The same things were measured in two ways. Each way mixes the same 10 hidden numbers, adds some noise and spreads widely along 7 directions of its own, which tell nothing about the thing.
Some things both ways: the first way, then the second way.
[  0  -1  22  20  25  -2   7  26   2   1 -30 -17 -13  25  -2 -23  -8 -15
  -6  -8 -39 -22   1  -3 -19   5  14  14  28]
[-15   8  -2  -2  -4 -10  -2 -27  -5  -6  11  29  -6  28  18 -27 -16  -8
   5  11  40 -18  34   9  10  -6]

[ 18  12 -12   2   5   0 -12  22  -8  19 -10  18  -2  10  17  -1 -12  -4
  25 -10  -3   1 -34 -10   7 -21 -18   6   1]
[ 17 -18  19 -14 -10  -1  28   6  14 -24 -15 -15   6 -29   4  10  11   3
  -2  -3 -27  15  -8  17  24  14]

[ -2   2 -11   5  14   1   9  20  -4  18 -19 -14  -8  13  12   6  -6 -28
 -16   3 -10  24  -9   7  -7 -14   5  -3  19]
[-50   7  32  13   2   8 -11   4  -3  12  -7 -20  -5   1  -3  -1   8   8
 -18  20   9  34  -9 -12 -10   5]

[ 34  19  -8  21  20  16   2  22 -11  28 -16   9   4  16   6   3  -8  -1
  18  -3  -4  16 -24  -1   1 -23 -13   1   0]
[-19 -14  26 -12 -20 -21  17 -18   9 -17 -23  -4   6 -19  13  22  19  -3
  -1   8  -8  14   4  28   6  -2]

[-19  -1  13   3  17  -7  10  25   5   0 -19 -34  -5  -1   3  -1  -7  15
 -12  19  -4  20  16   0 -13  -1   7  -4   7]
[ 30   8  32 -13   0 -14  14  17   4  -5  22  21   8  24 -27 -14 -24  32
  11  -2 -14  15  -6   2  24  17]

[-19 -14  20   7  16   6  19  -5  14 -13   3  -6   8  25  -9  17  16 -10
 -28   1  -7  20  39   7  -7  10   4  -7  14]
[-45  11  10   8  18  10 -12 -20 -17  14 -26 -14 -15 -13 -10  17  22 -14
 -18  21  -3  24   5 -16 -19 -10]

[  0  -8  21  29  12  -4   3  10   9   3 -10  -9  -3   8 -12  -4  -3  25
   8   0  -3 -16  28 -19   3  10   8   6   5]
[ 10  -1   6  28  15  -3 -16   0  22  -4   5  26   1   4  -3  -6  13 -18
 -13   8  28 -40   7  31  15  -9]

[-29  -1  26  18  25  12   2   2  30   9   6  27  13  -3  -7  21   8   2
  -8 -21  -4  -1  12   6 -16  20 -32  12 -15]
[ 22   3  12  28 -23  19  -4  26  26   9   4  14  17   7   7 -33 -11  19
  -1 -14  29  -8  -6 -17   3   2]

[  3  -3  22 -21  -4  -7  22  27  -2 -10  12 -21 -15  -7   3  14  -4  -5
 -23  20   9  13  23  10   0 -30  -4 -23  17]
[ 36  18   1 -14  -1   4  19 -10   9  -8  13   4   4  17  15 -19 -15  16
   3 -15  12  21   2 -26  -1   5]

[ -4   9 -12  25  20   6   7 -17 -12  13  -3  22   3  24   1  -2  12  -2
  -4 -14 -15 -11   2  -4 -11   4 -12  17   5]
[ 21  24 -20  -5  17  -1  -2 -19 -15   4  14   7   2  15  17   0  -6  -1
  11  -7  -4   6 -22 -17 -24  -1]

[ -5   0  16  21  32  19   7  25  14  21 -20 -13   8  21  -6  14   4 -27
 -11 -14 -20  25  -5  19 -14  14  -3  -3  12]
[ 21  -7   4  18 -20  18 -15  26  19   1  -6  18  -2  -1 -18 -32  -5  13
   9 -10  16  -8   4  -4  20   0]

[ 56   9   3  16  14   8   5  11 -18   3 -26 -24  -6  27 -15 -21   8  -2
   9  -1 -34 -17   7  -2   8 -15   6 -16  18]
[  5 -11   4  19  -8  -1 -12   7   7 -16  -8  35  -8  -6   1  -8   5 -11
  12  12  32 -31  21  31  11  -4]

[-25   0 -11  -9   6 -18 -11  12   9 -12  -3  -2   4  -4  19   8 -16   0
  -6   5   3   9   1 -21   2  -3  -7   1  -2]
[-40   7  18  -2  10  -5   7 -15 -14  13 -10 -22   9  -9   0  21  14  -4
 -19  16 -26  32 -22  -2 -14   1]

[  5  -8   1   6  15 -16  -2   6   9 -22 -15   4   5  16  -7 -18  -1 -18
  -3 -23 -23 -32  20 -14  -7  -4   0  -3  13]
[-12 -11  20 -10 -19  -2 -13  22   2  -9   8  10  -8   1 -33  -5 -12  19
  21   5  -9  11  20  -5  46   9]

[-14 -10  13  24  16 -12 -10  12  24  -1 -24  17  15  -3  -1  -6 -13   5
  13 -33  -6 -29  10 -17  -7  -6 -11   1  -8]
[  1  12   9   4 -19  -9 -15  -2  15   8   5  11  18  -2 -27  12  -1  10
 -10 -15 -21   0 -14 -29  34 -10]

[-19  -3  15  26  20  -6  -4  11  20  24 -22   2   0  -7  12   3 -26   0
  -6 -20  -7  -6  -1 -11  -3   1  -2   9   2]
[  2  17   6  -4  10  -2 -26  15 -22   2  15  10  -7  21 -43 -20 -24  29
  10  11 -11  39  -8   3  28   7]

[ 18 -12  26   9  12   9   7  12  24  25   1   6  -7   4 -13   7   2   7
   3 -11   3  14  19   7  12   2  -7  -1   0]
[-45  -9  29 -12 -36 -11  19 -14  19   9  -3 -17  19  -2   8  18   4  14
  -8  10   4  46   8  -1   9  -8]

[ -1  -6 -13  -7   8 -15   7  38  20  -8  -5 -10  -7 -20   2  21  -9 -40
 -17   0  12   6   5  -6 -10 -16  -9  -6   6]
[-29   1   3  39  21  26 -26  14   9   5   8  -1  -4  -9   0  -5  14 -16
 -17  27  40  -5   5  14   0  -2]

[  1  11   6  10  12   7  17  18   2   5   8   7  -2   2   6  21  -1  30
   4  25  27  28   2  -7  -9 -12 -18  14 -10]
[ 29  11  19  21  29  18   1  28   2   6  14  10   0  14 -20 -28 -11  17
  -7  11   6   9 -19  11  -4  17]

[ 10   7  -8   2  31  -2   9  41   9 -12 -22  -9   6  12   0   2 -11 -51
 -16  -7 -18   7  -5  -1 -24 -20  -4  -8  16]
[-40   6   6  12 -33   3 -35   1   6  12 -10   6   1  -3 -29  -7   3   5
  -3   1  11  -4  10 -21  23 -15]

[ 41  13  -4  12   7   8  10  25 -10  31  -4  -3  -6  -3   5   7 -13  13
  11   9  19  21  -8   3  12 -33  -7  -8  -1]
[ 25  24 -19   3   3  -3 -11 -17   5   6   5   4  17   3  -3   7   4   1
 -10 -16 -11  10 -37 -14  -3 -13]

[-31  -8  -3  11   1  -8   6  14   0   9 -21  -4   2   5  18  22  -1  -4
  -3  -3  10  16  -8  -1  -9 -17  -2  -3   8]
[  8  17  -6  13  29  16 -12  -6 -12  -4  -2  16 -21 -12 -30   3  10 -13
  -5  11  -5 -11  -6 -18  -2   1]

[ -9 -12  30  -8  15  -5  11  22  26 -14  12  -1   1 -11 -21   3   6  10
  -6   1   7   1  43   3  -9   0 -17  -9  -6]
[ 28 -16  22  -9 -27  -7  15  17  30 -25   0  11  12 -19 -12   5   3   7
   5 -11  -6 -13  13  11  45   7]

[ 23   6   0   0  14   5  15   4 -12 -14   0 -15   5  30   0  -5   3  -9
 -19  12 -15  14  21   3   4 -11  11 -12  19]
[-35  -2  29   9  10  11 -21  14 -16   6 -25 -16 -19  -8 -23  -6   7   8
  -8  18 -11  32  -3  -1   3   9]

[  5 -11  17  13   3  -9   4   4   3  13  10   6   6  -8  -8  -7 -10  24
   6 -16  17 -14  37  -1  15  -9  -1 -13   0]
[-24   0   3 -14 -17 -12 -31   3  -7 -13   4   9 -16  -1 -38   4  -1   5
  21   6 -10  -5  11  -1  42   2]

[ 18   4   4  14   2   1 -12  14  -7  -5 -13   7  12  27  13  -6  -9  23
  27  -1  -7  -4 -11 -19  14 -10   1   3   2]
[-27   2  29  -9  -4  -5  11   0 -10  19 -10  -9   7   7 -18  -3  -5  13
  -6   5 -27  26   1 -12   6   4]

[-11  -9  13  11   5 -17  -8  -8  11  -3   0  18   5  -1  -5   0  -3  21
  12 -24   2 -30  23 -23   8   0 -17  -2  -5]
[ 28   1  -8 -18  17  -9  19  -7  -7 -12  25  12   1  17  13   3 -10   3
  20   3  -5  16  -7  12  -2   9]

[-15  -6  28  10  13  -9   1  16  25 -10   9   8   8 -15  -4  11 -12  16
  -4 -10  10 -17  26 -13  -3   7 -17   2  -8]
[ 37  11 -10  -7 -23 -16  11 -31  31   0   8  22  25  13  18  -4  -4   3
   0 -27   4 -12  -6  -8  21 -19]

[ -4  -7   3 -11   3 -11   2  14   1 -12   1 -29  -7  13  12  -1 -12 -23
 -29   9 -16   9  15  -2  10   6  20  -8  27]
[ 51   2 -34  13   2  11  -9 -17  24  -7  -7  13   3  -1  24 -16   9 -16
  -6 -30  11 -24 -16 -11  10 -14]

Other things, the second way, with their names:
K_131: [-28 -14  43 -11  15   2  19  19 -12 -19  16  -4 -17   2 -16  -4  -9  16
   6  37  -9  31   3  23  19  32]
K_957: [ 39  -1   6  21   3  26  -5  24  25 -17  -3   8  -1 -27 -26 -10   5   5
 -13  -6  -4  -6 -15  -6  36   9]
K_394: [ 47  -1  -8 -15   7  -6  12 -10  13 -15  16   7   3  17  21  -5 -11   8
  10 -16  -5  20  -5  -8  20   2]
K_162: [-10   7 -16   9  -2   7  16 -40  14  10  -1  11   5   1  32   3  14 -23
 -10  -1  23 -17   3 -14 -24 -18]
K_471: [  1  -2  14   3  11  23   6   5   2   7 -21 -21  -5 -17 -20  -8   8  10
 -14   5 -22  43 -14  -4   8   5]
K_977: [-35   8  18  24  11  18  -4  18  -3  22  11 -16  14   1   2  -3   3   4
 -15  20  11  19 -16  -5 -22   6]
K_959: [ 31   7 -15  -3   1  -7  -3  -9  19   1  11  19   3  13  -2  -5   6  -1
  15 -10   8 -14  -9  14  -2 -10]
K_713: [ 17  16  -7  -2 -24  -7  -9 -23  17  -6 -17   1  14 -25  -9  20  17  -6
 -14 -29 -23 -15 -19 -36  20 -15]
K_345: [-60 -22  26  25  -8  25 -21  14   6  -2 -20 -19 -23 -22  -3   4  20  -7
 -19  23  10  19  -4 -17  12   7]
K_339: [ -9  18   0  -4   7  10  -5  -3 -14  13  -3  -5  -1 -10 -41   6   0   8
  -1   5 -32  26 -13 -22   7  -1]
K_802: [ 15  22  -4  -1   4   3   2   3  -2  13  24   5  16  18   5  -1 -13   9
   4 -14   2  12 -11 -44 -12   1]
K_319: [ -5  -5  -3   0   1   2 -28  24 -13 -12  12  14 -17   8 -25 -17 -10   5
  19   8   0  -8   2   7  27  11]
K_234: [-13  18  -6   4 -11 -16 -24 -20   0   8  -4   9  15  -3 -15  11   8 -14
 -17 -18 -22 -33 -14 -30  24 -15]
K_797: [-32  17 -15  -1  19  -2 -12 -34 -16  -1  -9 -12  -2 -18  -1  22  20 -24
 -10  18  -9   5  -4  14  -3 -11]
K_722: [-28 -21   7   8  -1   1   0  -9  11 -23  -4   5 -10 -25  -1  18  19 -19
  -9  27   7   0   5  32  29  -1]
K_169: [ 19  -9 -15  19   3  15 -14  12   0 -18 -15  17  -9 -20   8 -13   7 -21
   2  -3  15 -35  12   5  14   0]
K_711: [-24  -8   9  -3 -16  -6 -25  12  -9 -14  -1  21 -20 -10 -45   4   1   6
  19  17 -12  -6   3  12  33   5]
K_883: [-13   0  14   6 -40   9   6  -6  40  15  12   5  18   8   9 -20  -3  13
   0 -16  20 -19   8 -30  21  -5]
K_272: [-16  24  -6   5   7  11 -36  -1  -6  19  10  10  -7  11 -59 -16  -8  12
   2   9  -4   9   5  -9  32 -10]
K_746: [ -4  13   9  20  34  24 -11  22 -22  13   7   0  -8  17  -4 -30 -13   5
  -7  15  13  17   1 -10 -13  14]
K_639: [ -9  16  -4  17  25   7  -7 -23   2   0   2 -10  -1   4  27  -2  12 -16
 -28   6  11  -1 -27  -8 -14   0]
K_562: [ -7  -6  15 -13  11 -15   9 -15   0 -23 -14 -15  -2 -20  11  33  21 -15
  -9  12 -14  18  -1  22   7   3]
K_52: [  9   7 -11 -15  45   0  11 -21 -24 -15  -5 -10  -7 -15   2  27  11 -20
  -6  17 -21  34   7  13   0  -1]
K_18: [  0 -10  17  14   0  15 -24  40 -18 -19 -27   4 -17 -33 -50  -6   2   8
   1  13 -21  12  -6  10  28  15]
K_91: [ -8 -14  14  -4  -9   0  -4  24  -1  -4  24   4   0  29  12 -21 -25  23
  20   9  21  36  13   6  20  11]
K_156: [ -1  15 -22 -19 -14 -21  -9 -28 -14  -7   6  27  -2  17   2  -5 -11  -7
  19  -6   9 -18  20  -6   9 -13]
K_458: [-31   1 -20 -18 -11 -16  16 -42  10   9  27   7  12  22  36  15   4 -19
  15   4  20 -10  14   4 -13 -19]
K_83: [-13  -9   5   9 -22   9 -13  11  15  -6  -2  11  -8 -13 -15   0  11  -5
   7  -1  10 -23   6 -14  15   0]
K_866: [-33 -12  29  -6 -20  -1  12  -6  11  -7  -7   4  -7 -11 -11   7   8   6
   6  19   7  14  20   9  14   2]

Some of these things the first way, each followed by its name:
[ -6  -4   6  10  20   2  14  -6  10 -13  -2  25   2  23 -15  -4  21  -9
  -8 -12 -14 -11  26  -2 -20  -3 -16  10   3] => K_802
[ 11  -4   5  13  12 -10   4  -5   6 -13   0  23   3  21   0  -9  -4 -10
  -5 -20 -10 -30  18 -17   0  -8  -4   9  10] => K_394
[  8 -15  11  20   9  -1   4  -8   8  14  15  18  -5  19 -21  -3  16  19
  14 -15   6 -11  31  -9  11  26  -2  19   4] => K_458
[-33  -6  16  12  25  -7   0   0  13  -3 -13   9   7  10  -7  -5   2 -16
 -11 -28 -27 -22  19  -3 -19   8 -13   0   8] => K_713
[-12 -11  20   2  -5 -16  -5  -5  16  -2   7  30  -6  -6   4   3  -2  20
  10 -20   6 -31  13 -18   8  -7 -21   8  -6] => K_957
[-15 -13  20  40  16  -7  -5  11  13  22 -22  -3  -2  10  -2   6 -10  -3
   8 -30 -11 -27   3 -17   1  20   7  11  15] => K_272
[-12 -10   7 -12  -6  -6  12 -24   6 -14  38  31  -2  10  -1   5  14  36
  -8  14  23  11  44  -8  12   0 -11  14  -7] => K_83
[-19  -6  22  23  21  -2   8   3   9  17  -1  20   1   7  -6  -2  -3   9
   2 -24  -1 -15  18   0 -13   5 -11  11   4] => K_639
[  4   1  -9   3  12  -4  -3   9   4   5 -10   4  -6   8  -3   0   8 -10
   4  -5 -12  -3  -1  -9  -3   0 -12   5   4] => K_977
[-14 -13  36  15  21   2   7  15  10  12 -14 -31  -3  10 -16 -12   0  -1
 -15 -10 -27  -2  35  15  -5  20  13 -12  19] => K_156
[  1   4 -12  14  33   3  11  25   4  18 -26  -9   7  12  -2  -2  -4 -17
  -5 -10  -4  27  -3  12 -21  -8  -2   0   6] => K_711
[  7  -7  18   7  18   1  16   4   4   2   2  -4  -6  13 -20  -9   7  -1
 -11  -3 -10  -2  39   2  -3  -3   0  -6  12] => K_562
[-16  -7   9  16   7 -12 -13   2   9  13  -4  19   9   0   8  -6 -18  12
  11 -26   0 -18  10 -15   9  -3  -7   1  -2] => K_319
[  8  -9  14  11  38  -1  15  19  31   0  -9  21   0  11 -24  -7   5 -14
   0 -26  -3  -4  21   3 -26   4 -18  16   0] => K_722
